There are 10 hidden switches. A switch that is on adds its own fixed numbers to the row, and there is some noise. The rows also spread widely along 15 directions, which tell nothing about the answers.
In the rows, zero is written as 128.
Known rows, each followed by its switches (1 for on, 0 for off):
[161 142 162 176 127  91 145 143 102 118 162 110 162 110 131 124  93  99
  86 103 154 139 126 127 154 127 121 138 186 142  94  79 118 131 106]
0 0 1 0 1 0 0 1 0 0
[ 48 165 118 163 147 168 185  96 149 140 150  99 129 107 174 172  85  86
 128 173  89 184 143 148 120  99 139 122 186 111 130 114 170  63 151]
0 1 1 0 1 1 0 0 1 0
[173 143 172 114 129 108 162 118 152  85 170 130 113 121 129 117 104 132
 128  60 127 108 139 133 101 123 145  83 146  96 153 121  83 122 144]
0 1 0 1 0 0 0 1 1 0
[105 163  75 142 120 138 134  76 137 102 149 119 151 104 166  90 123  97
 104 131 161 179 162 152 174 151 101 152 188 128 131 137 130 116 160]
0 0 1 0 0 0 1 1 0 1
[ 91 132  76 112 116 157  94 149 113  81 161 108 107 156 184  89 118 158
 100 127 112 183 208  81 177 191 111 125 129 128 130  96  67 140  38]
0 1 1 1 1 0 0 0 0 1
[ 85 175  46 114 112 130  94 105 147  74 129  71 130 162 149 128 138 188
 119 119 155 153 178 189 125 197 112 124 147 145 143 138  94 115  69]
1 1 1 0 1 1 0 0 1 1
[125 184 103 145 120 143 142 104 148 109 152 108 136 117 143 103 138  88
 161 164 120 167 133 157 130 117 145 100 184 115 121 124 121  94 142]
1 0 1 1 0 0 1 1 1 0
[135 155 106 153 127 161 161 149 155  71 163 121 190  90 106 106 131 131
  97 111 116 150 153 146 120 100 128 155 139 159 182 124  87 109 135]
0 1 1 0 0 0 0 1 1 0
[145 108 101 114 117 183 142 138 146  93 189 168 138  94 160  77 132 112
 120 157  69 172 159 106 150 109 124 140 148 106 174 130  65 110 148]
0 1 1 1 1 0 0 0 1 1
[161 138 122 101 103 124 154 134 154  97 155 153 143 106 131  78 145 134
 130 132 111 140 161 147 129 123 137 115 146 100 140 138  75 115 154]
0 1 0 0 1 1 1 1 0 0
[137 146 143 178 135 127 144 126 111 121 178  82 147 131 150 118  87  86
 113 139 126 157 112 143 139 132 113 121 178 146 124  93 130 112 111]
1 0 1 1 1 0 0 1 1 0
[160 108  64  97 118 163  80 125 107  90 146 134 122 112 134 163 144 179
 116 136 178 141 125 183 129 106 163 142 184  86 147 103 113 141 146]
0 0 1 0 0 0 1 1 1 0
[180 126 124 102 146 129 170 175  95 114 131  96 148 110 134 117 113 109
  80 155 138 149 123 154 124 108  98 118 133 144 133 104 130 143 190]
0 0 0 0 0 0 0 0 1 1
[ 63  96  93 176 112 186 137  73 154  92 161  92 164 139 102 138  68  62
 109  92 114 164 134 145 138  97 173 127 141 134 158  93 147  66 129]
1 1 1 0 0 1 0 1 0 0
[144 165  98 107 140 117 149 121 125  96 128  78 121 143 129 137 121 151
 126 120 157 126 126 201 115 152 125 110 171 143 124 110 118 121 142]
1 1 1 1 1 1 0 1 0 0
[ 94 156  83 133 110 165 107 131 142  87 137 101 117 137 138 120 122 104
 137 135 116 168 129 137 164 129 156 107 162 115 124  88 128  97 109]
0 1 1 0 1 1 0 0 1 0
[132 121  94 103  99 174 157  99 164 103 174 179 122 133 140  42 165 156
 157 153 118 146 164 174 152 160 107 169 125 150 190 171  81 129 169]
0 0 0 0 0 0 0 1 0 0
[ 98 162  89 101 113 122 178 128 155  94 148  87 161 123 163  80 122 153
 100 123 137 171 209 143 140 143  93 141 130 137 152 160 104 111 151]
0 0 1 0 1 0 0 0 1 0
[128 160 119 157 145 110 127 131 107  93 152  72 159 105 138 167 102 138
  75 103 153 144 160 132  93 107 128 114 168 122 131 112 114 122 109]
1 0 1 1 0 0 0 0 1 0
[184 117 104 109 141 152 120 155 105  93 128 130 151 114 121 118 133 101
 107 153 114 128  97 131 138 122 124 122 141 146 131  95  88 139 150]
1 0 1 1 0 0 0 0 1 0
[125 142 148 126 167 160 171 124 115 119 154 164  76  98 161 181 114 150
 138 133 106 134 144 118 120 116 165 126 197 110 104  70  91 128 115]
0 0 1 1 1 0 0 0 0 1
[100 150 104 147 105 157 159 114 156 123 172 126 149 124 134  97 139 106
 161 177 102 170 157 161 127 109 142 135 159 133 144 148 119  84 139]
0 0 1 1 0 0 0 0 1 0
[107 166 115 139 151 148 175 104 126 104 170 103 119 114 166 114  93  92
 115 127 126 173 166 144 141 131 121 113 183 129 146 108 136 115 149]
0 1 1 1 1 0 0 1 1 0
[141 155 140 159 156 143 128  79 138 106 165 147 125  97 175 151 103 106
 119 117 118 123 101 132 122 159 111 125 194 118 140 126  83 117 125]
0 0 1 1 0 0 1 1 1 1
[136 192  92 159 168 162 139  95 134  40 126 143 123  88  85 158 140 130
 130  59 161 125 132 167 143 129 176 142 217 175 131  46  91 140 106]
1 1 1 1 0 0 0 1 1 1
[133 170  99 123 134 159 161 136 161 103 131 115 162 114 146 112 146 127
 129 175  93 145 114 165 111 131  98 135 133 150 163 150 103  98 165]
1 1 1 0 0 0 0 0 1 0
[120 187  67 108 115 121 122 127 125  71 138 117 127 127 107 102 175 168
 128 117 168 154 224 171 121 141 156 110 151 133 130 130  87 136 102]
0 0 0 1 0 0 0 1 0 1
[148 119 111 114 113 120 167 117 142  99 180 103 157 114 139 112 100 162
 100 101 156 142 176 177 106 123 119 139 159 122 159 138  96 122 152]
0 0 1 0 1 0 1 0 1 1
[161 123  57  78 114 121  86 158 103  85  84 100 150 137  99 164 157 167
 111 135 168 136 132 173 143 110 176 121 158 109  81  72 112 124 118]
1 1 1 1 0 0 0 1 0 0
[138 147 130 161 161 171 167 139 114 114 150  87 141 126 131 136  95  80
 108 158 108 140  87 152 102 121 103 112 133 173 153 100 130 110 158]
1 0 1 0 0 0 0 0 0 1

New rows, each followed by its switches (1 for on, 0 for off):
[153  99  80  59  96 147 167 163 139  84 124  77 149 146 106  80 135 146
 111 124 139 158 158 162 150  89 147 115 101 122 131 102 109  99 189]
1 0 0 1 1 0 0 1 0 1
[133 169 123 131 122 150 163 121 157 101 170 128 113 116 156  87 122 112
 137 126 113 164 142 139 137 131 119 114 158 116 156 129 105 105 153]
0 1 1 0 0 0 0 1 0 1
[124 137 109 126 102 105 103  82 150  86 128 104 141 144 135 135 104 125
 124  75 154 124 127 142 149 168 147 108 170 112  92  97  93 106  90]
1 0 1 0 1 0 1 0 1 1
[121 217  87 168 155 153 117 105 117  36 132  88 119 104  94 137 153 136
 109  51 197 134 148 161 129 116 158 113 179 157 150  79 130 142 133]
1 0 0 1 0 0 0 1 0 0
[113 127 142 168 126 149 163 140 128 104 178 115 138 135 103 135 104 159
 129 118 126 127 159 163  96 135 153 133 145 162 145  96  95 123  78]
0 0 0 0 1 1 1 0 0 0
[125 127 114 123 135 129 151  94 131 117 158 117 113 140 153 136  97 141
 131 121 143 139 142 179 132 168 115 139 180 138 137 117 116 126 125]
0 1 1 1 0 0 0 0 1 1
[104 118 109 110  96 113 147 139 146 116 153  62 174 143 179  96  91 128
  87 133 120 175 168 115 155 131 100 125 121 107 128 143 111  81 130]
0 0 1 1 1 0 0 1 1 0
[139 158  83 124 142 119 133 137  94 100 121  81 147 133 115 138 125 114
 106 142 159 154 154 175 127 128 140 110 170 145 105  85 139 131 124]
1 1 1 1 0 0 0 1 0 0
[125 113 147 115 104 108 179 115 167 135 158 137 162 127 170 110 107 152
 127 138  99 139 152 132 146 150 110 159 153 122 115 146  75  90 119]
0 0 1 1 1 0 0 1 1 0
[ 71 113 131 223 106 199 124 123 143 109 193  84 149 148 129 126  99 120
 127 125 109 167  96 133 153 119 132 164 136 163 165  97 138  70  86]
0 0 0 1 0 0 0 0 0 1
[145 199 156 200 122 117 157 123 167 101 174 135 189  76 107  93 138  49
 138 138  76 138 111 137 115 102 129 112 183 138 138 146  92  71 134]
0 1 1 1 1 1 0 0 1 0
[164 141 139 149 135 124 148 165 128  69 155  67 165 127  98 143  84 131
  81  60 152 121 117 149 103 109 135 107 133 148 160  85 107 122 120]
0 1 1 0 0 0 0 1 1 0
[159 165 117 135 125 113 117 157 125 108 160  82 163 121 168  97 122 102
  91 157 108 153 121 132 126 148  74 104 142 125 142 148  97 106 130]
0 1 1 1 1 0 0 0 1 1
[131 161 114 150 116 161 119 128 140 101 173 116 109 147 136 106 146 153
 154 146 133 140 116 182 117 159 113 126 142 151 170 136 109 122 115]
0 0 0 0 0 0 0 0 1 1
[116 153 147 134 141 149 200 110 166  98 167 100 126 151 136 107  79 104
 156 106 100 130 137 154 119 159 137  97 147 156 144 102  94  97 115]
0 1 1 1 1 0 1 1 1 0
[164 190 133 148 121 103 135 154 135 108 151 112 154 109 137 113 158 154
 120 149 142 141 127 178 111 134 102 128 164 129 145 145 113 121 132]
0 1 0 0 0 0 0 1 1 0
[155 132 141 127 126 115 176 135 143 103 155 145 174 112 112  93 115  91
 114 120  95 131 163 126 120 128 133 118 136 144 130 125  70 111 126]
0 1 1 1 0 0 0 1 0 0
[176 147 131 191 108 180 106 142 149  92 199 123 130 134  80 116 147 119
 189 147 105 126  57 188  92  97 173 105 170 136 161  94  93  90 103]
1 1 1 1 0 0 1 0 0 1
[138 138 111 164 141  97 126  69 113 105 141  90 180 133  93 147  84  52
 100 104 151 115 122 193 102 156 129 102 176 168 117 121 115 109 116]
1 0 1 1 0 1 0 1 1 1
[175  98  72  89 100 155 132 186 106 100 173 127 164  99 116  95 159 164
  98 173 137 174 185 157 119  57 148 146 136  99 164 134  94 127 169]
0 0 1 1 0 0 0 1 0 0
[125 146 110 140 128 153 182 136 136 118 125 141 162  90 107 127 151 109
 127 171 111 163 144 152 133  76 152 148 162 142 110  98 129  98 169]
1 0 0 0 0 0 0 0 0 1
[115 123 154 160 147 141 159 116 117 145 160 130 144 116 166 156 101 117
 102 167  93 146 128 134 110 125 109 135 155 125 130 114 129 105 128]
1 1 0 0 1 0 0 0 0 0
[131 165 113 130 115  96 127 125 127 133 112 127 159 124 133 125 154  87
 134 185 108 163 149 145 141 130 144 104 171 110  62 112 118  92 108]
1 1 0 1 0 0 0 1 0 1
[ 75 164 119 158 126 175 160 121 169  88 184  86 132 149 132 140 102 153
 154 121  94 150 179 153  68 128 161  90 131 132 173 118  91  82  66]
1 1 1 0 1 0 1 0 1 0
[139 153 149 123 117 127 184 155 144 103 177 104 106 137 133  99 111 157
 149 105 128 141 166 132 114 119 142 111 142 127 136 113  93 119 121]
0 0 1 1 0 0 0 0 0 0
[135 199 127 150 166 110 155 126 128  98 120  91 153  99 153 149 117 113
  98 121 137 129 110 149 122 150  91 124 176 152 127 122 122 119 146]
0 1 1 1 0 0 0 0 1 0
[120 217 114 129 106  70 126  85 168  89  71 133 138 114 125 114 159  92
 167  87 159 127 111 132 208 169 156 125 212 128  27  93 114 100 121]
0 0 1 1 0 0 0 0 1 0
[131 180 115 140 133 110 126 139 120  70 110  84 136 144  90 140 112 105
 116  74 153 124 145 128 126 147 165  81 143 158  85  61  97 128  73]
1 0 1 0 0 0 0 0 0 1
[115 172  82 130 112 139 132 135 151  66 153  76 127 133 146 104 135 204
 112  92 163 157 159 168 139 146 109 149 155 136 162 123 106 121 120]
1 1 1 0 1 1 0 0 0 0
[161 113  95 121  90 106 124 144 135  86 142 136 197 121 102  67 150 141
 109 128 137 144 176 148 159 155 124 158 138 158 116 124  58 134  94]
0 0 0 1 0 0 1 0 1 1
[138 185 116 137 127 123 137 112 134  82 148 119 133 106 147  82 129  91
 107 102 146 163 156 132 156 137 112 108 165 120 145 122 127 131 155]
0 1 0 0 0 0 0 1 1 0
[172 130 137 156 127 145 150 151 121 119 207 140 159  92 162  86 135 150
 101 163 113 150 130 146 127 116  82 173 163 135 178 153  82 125 152]
0 0 1 1 1 0 0 1 0 0
[162 128 162  88 137  95 196 156 124 112 131 118 140 123 130 128 109 143
 102 107 123 116 169 126 111 121 137 102 125 121 103 105  83 124 143]
0 0 0 1 1 0 0 1 0 0
[123 135  96 101  77 129 131 139 162  74 146  59 145 131 111 131 134 177
 120  73 169 156 158 159 118  52 183 102 132  62 147 128 135  71 170]
0 0 0 1 0 0 0 1 1 0
[ 59 175  94 160 169 135 177  78 142 127 118 116 185 117 160 166 112 116
 117 184  97 153 187 166 104 182 111 147 174 179 114 136 102  99  75]
1 1 1 1 0 0 1 1 1 0
[ 91 133  87 119  78 118 139 121 163 130 144  97 155 154 153  93 129 147
 139 165 118 187 181 153 148 142 124 140 142 113 108 140 118  80 103]
1 1 1 0 0 0 0 0 0 1
[149 157 127 184 145 141 141 126 128 119 175 166 174  92 159 105 161 170
 116 178 106 128 119 158 133 173  63 212 178 191 157 152  59 134 101]
1 0 1 1 1 0 0 0 0 0
[153 139  76  66  92  85 129 123 123 107 137 104 149 156  98  85 136  84
 141 150 141 154 212 179 109 131 165  57 135 107  99 143  93 114 125]
0 0 1 1 0 0 0 1 1 1
[141 138 133  85 100  92 139 157 135 144 139 112 127 146 146 152 147 193
 144 177 127 134 170 171  73 124 142  98 130  82 112 158 103 108 113]
0 0 0 0 0 0 0 0 1 0
[152 139  72  62  99 116 170 126 156  87 132 138 134 127 110  60 139 122
 143 129 133 157 194 180 147 145 135 121 150 134 130 133  85 133 161]
0 1 1 0 0 1 0 0 1 1
[126 114 107 111 149 153 154 119 126 103 132 157 155 112 147 143 128 157
  98 133 112 118 150 138 140 158 116 172 144 159 135 118  61 127 120]
0 0 1 1 1 0 0 1 0 0
[150 170  99 100 132  94 135 132 123 107  94 109 155  96 154 130 145 115
  96 135 149 143 118 145 171 126 110 133 187 108  80 112 134 110 184]
0 1 1 1 1 0 0 0 0 0
[110 128  98 166 101 149 141 135 138  96 187  84 183 150 105  72 122 109
 113 145 108 176 188 158 111 121 127 117 108 157 171 136 103  91  93]
1 1 0 1 0 0 0 1 0 1
[ 73  91  65 163 101 160 112  91 131 136 157 133 211  98 145 145 123 104
  93 197 106 191 173 152 139  87 146 173 177  98 122 133 140  68 126]
1 1 1 0 1 0 1 0 0 0
[ 70 224 134 137 139 125 207  97 158 139 177 108  80 103 215 102 134 141
 151 168 115 201 211 144 123 127 102 110 196  88 131 160 150  90 164]
0 1 0 1 1 0 0 0 0 1
[150 229 102 114 131  87 208 143 146  96 121 125 136  75 139  67 169 147
 144 142 161 182 209 149 164 122 127 146 221 140  69 102 100 140 150]
1 0 1 1 0 0 1 0 0 1
[158 114 136 137 117 101 159 134 109 158 171  96 152 132 164 130 105 162
 106 169 157 152 121 193 124 128  89 164 181 127 121 127 141 118 151]
1 0 1 0 1 0 0 1 0 0
[ 98 149  51 138 131 165 164 110 136 100 122 135 183  95  82 138 140  92
 132 177 131 171 177 205 127  95 180 147 191 154 124 103 133 103 143]
0 1 1 0 0 1 1 1 1 0
[123 144  93 193 139 159 156  98 134  73 182 120 201  88 122  85 106 101
  72 104 138 167 164 154 154 139  96 182 178 188 172 105  97 124 122]
1 1 1 0 1 0 1 1 0 1
[127 126 137 167 122 148 136 140 120 113 156 151 150 106 118 132 133 132
 116 136 122 142 140 127 140 110 145 156 155 140 128  98 109 122 110]
0 0 0 0 0 0 0 0 0 0
[147 186 118 139 120 110 127 116 161  97 147  86 137 120 170 116 131 150
 127 117 139 148 103 161 135 150  93 127 179 117 136 138 104  97 133]
1 1 1 1 0 0 0 1 1 1
[121 193 108 200  69  96  88 163 171  96 105  76 215 107  88 151 180 162
 123 133 144 157  82 167 149  87 157 159 179 118  77 104 126  44  79]
1 1 0 0 0 1 0 1 0 1
[122 182 121 150 126 115 183 142 130 117 156  94 151  97 147 108 139 144
 120 157 145 187 187 155 129  93 126 140 186 126 118 119 138 113 142]
1 0 0 1 0 0 0 1 1 0
[ 85 172  85  68 145 132 127  71 163  83  19  78 137 130 140 218 122 100
 105  85 150  98  69 153 136 131 155  76 126  96  87 115 156  64 210]
0 0 0 0 0 0 0 1 1 0
[168 111 120 100  94 110 136 122 145  94 136 160 165 113  87  97 140 105
 124 114 118 115 148 151 121 114 158 113 132 116 129 140  76 119 152]
0 0 0 0 0 1 0 0 1 0
[121 102 109 105 118 110 120  78 115 130 131 144 138 147 136 149 119 128
 115 136 142 126 172 162 113 155 142 116 143 112 109 133 109 124 116]
1 0 0 0 0 0 0 1 0 0
[ 89 125  87 132  93 151 108 141 131  91 178  74 126 164 157  95 103 173
 114 111 151 174 195 123 140 154 130 122 121 120 151 118 103 123  69]
0 0 1 0 0 0 1 0 0 0
[104 181  67 104 148 128 126 183  83  87  95   9 160 147 146 141 116 134
  52 148 171 166 173 149 118 140 104  78 102 145 115  99 150 128 129]
0 0 0 0 1 0 1 1 0 0
[150 151 109  95 141  90 155 107 139 117  83 130 170  94 150 146 137 127
  97 131 143 116 107 161 149 148  96 157 174 128  93 136 117 109 193]
0 1 1 1 0 0 0 0 0 0
[162 180 101 148  91 119 120 141 157  91 167  90 183 109 127  72 168 122
 130 161 125 170 131 179 121 102 120 112 166 107 145 148 107  80 147]
1 1 0 1 1 0 1 1 1 1
[126 196  86 152 108 128  87 135 131  90 153 141 147  83 143 125 181 139
 123 162 134 181 176 146 137 109 157 117 203  81 114 117 104 108  91]
0 1 0 0 1 0 1 1 1 1
[141 213 119 162 136  95 138 154 150  44 126  37 176 104 127 133 121 181
  70  38 189 135 134 153 128 139 103 129 163 148 140 103 104 116 112]
0 1 0 1 0 0 1 1 1 1
[104 125  61 126 109 175 112 117 150  60 154 137 173 135  88 107 153 146
 131 122 105 137 196 145 103 134 164 132 107 160 173 138  44 112  75]
1 0 1 1 0 0 0 0 1 0
[109 139 110 144 167 149 163 111 103 106 159 152 152  86 133 165 103 104
  88 140 117 153 207 137  98 114 159 121 183 128 128  92 101 132 104]
0 1 1 0 1 0 1 1 0 0
[134 104 137 128  92 133 127 166 157 106 154  75 154 134 131 165 101 169
 111 105 110 138 103 129 107  79 160 116 129  72 133 113 102  62 118]
0 1 1 1 0 1 0 1 0 0
[168 151  71  65 122 128 152 167 124  92 124 114 163  96 108 113 175 140
 108 179 125 153 174 194  98  76 146 103 143 103 145 145 105 113 196]
0 1 0 1 1 1 0 1 1 0
[121 124 120 189 128 144 116 133 101 135 164 140 176 114 130 134 133 115
  99 183 118 155 133 159 130 134 111 168 160 156 138 122 131 121 100]
0 1 0 0 0 0 0 0 0 0
[108 176 138 128 137 132 149 133 118 104 138  85 102 136 148 128 106  90
 116 115 128 148 149 112 125 120 142  62 134 107 114  97 140 110 141]
0 0 0 0 1 0 0 0 0 0
[110 150 140 163 105  89 168  73 136 153 189 153 139 119 163  79 113 104
 143 156 133 174 204 146 140 152 111 151 200 126 105 149 121 123 112]
1 0 1 0 0 0 0 0 0 0
[ 78 204  45 171 150 181 137 120 121  53 143  96 163  77 109 107 147  82
  87 126 135 183 187 142 144 105 135 133 169 170 156 111 115 108 140]
0 0 1 1 1 1 0 0 0 1
[110  94 122 142  94 125 127 102 149  98 155  65 189 146 125 113  75  79
  89  88 122 141 132 128 134 122 133  98 114 115 131 125 115  67 132]
0 0 0 1 1 0 1 0 1 1
[ 90 174 127 179 134  99 160 116 135 111 153  46 165 128 159 147  87 146
  97 106 155 163 151 159 135 139 105 145 188 145 117 106 149  95  99]
1 1 1 1 1 0 0 0 1 0
[167 177 150 127 152 100 169  78 145 112 164 174 117  92 171 100 120 105
 146 127 113 134 156 138 122 167 112 113 212 114 120 132  71 142 131]
1 1 1 1 0 0 1 1 1 0
[132 149 160 180 141 166 148 127 141 102 173 134 147 110 133 110 101  55
 126 137  78 142 106 110 116 123 130  95 141 136 157 108 108 105 123]
0 1 0 0 0 0 1 0 1 0
[ 81 111  93 122 107 111 155  97 130 145 135 108 188 157 125 108 106  74
 115 186 109 163 205 176 116 155 120 117 117 150 122 160 139  96 117]
0 1 0 0 0 0 0 0 1 0
[ 98 165  78 144 125 173 153 118 149 108 156  97 135 119 140 134 144 142
 151 174 125 181 146 190 121  94 148 139 182 123 154 123 144  84 147]
1 1 1 1 0 0 0 1 1 0
[111  85 132 158 126 169 172 120 121 126 204 147 131 143 131  96  87 118
 127 155  99 162 173 166 138 153 128 155 154 168 168 101 108 133  90]
0 1 0 0 1 1 0 1 1 0
[ 98 184 102 128 153 137 141  77 146 114 100 123 122  90 202 154 125 113
 105 131 138 152  99 128 178 155  93 152 196 114 103 128 132  96 181]
0 0 1 1 0 0 0 1 0 1
[156 193  83  79 101  52 151 156 152  79 108  64 185 107 132 104 156 195
  79  97 178 135 186 174 121 137  98 129 146 119 108 167  72 105 151]
0 0 1 1 1 1 0 1 0 1
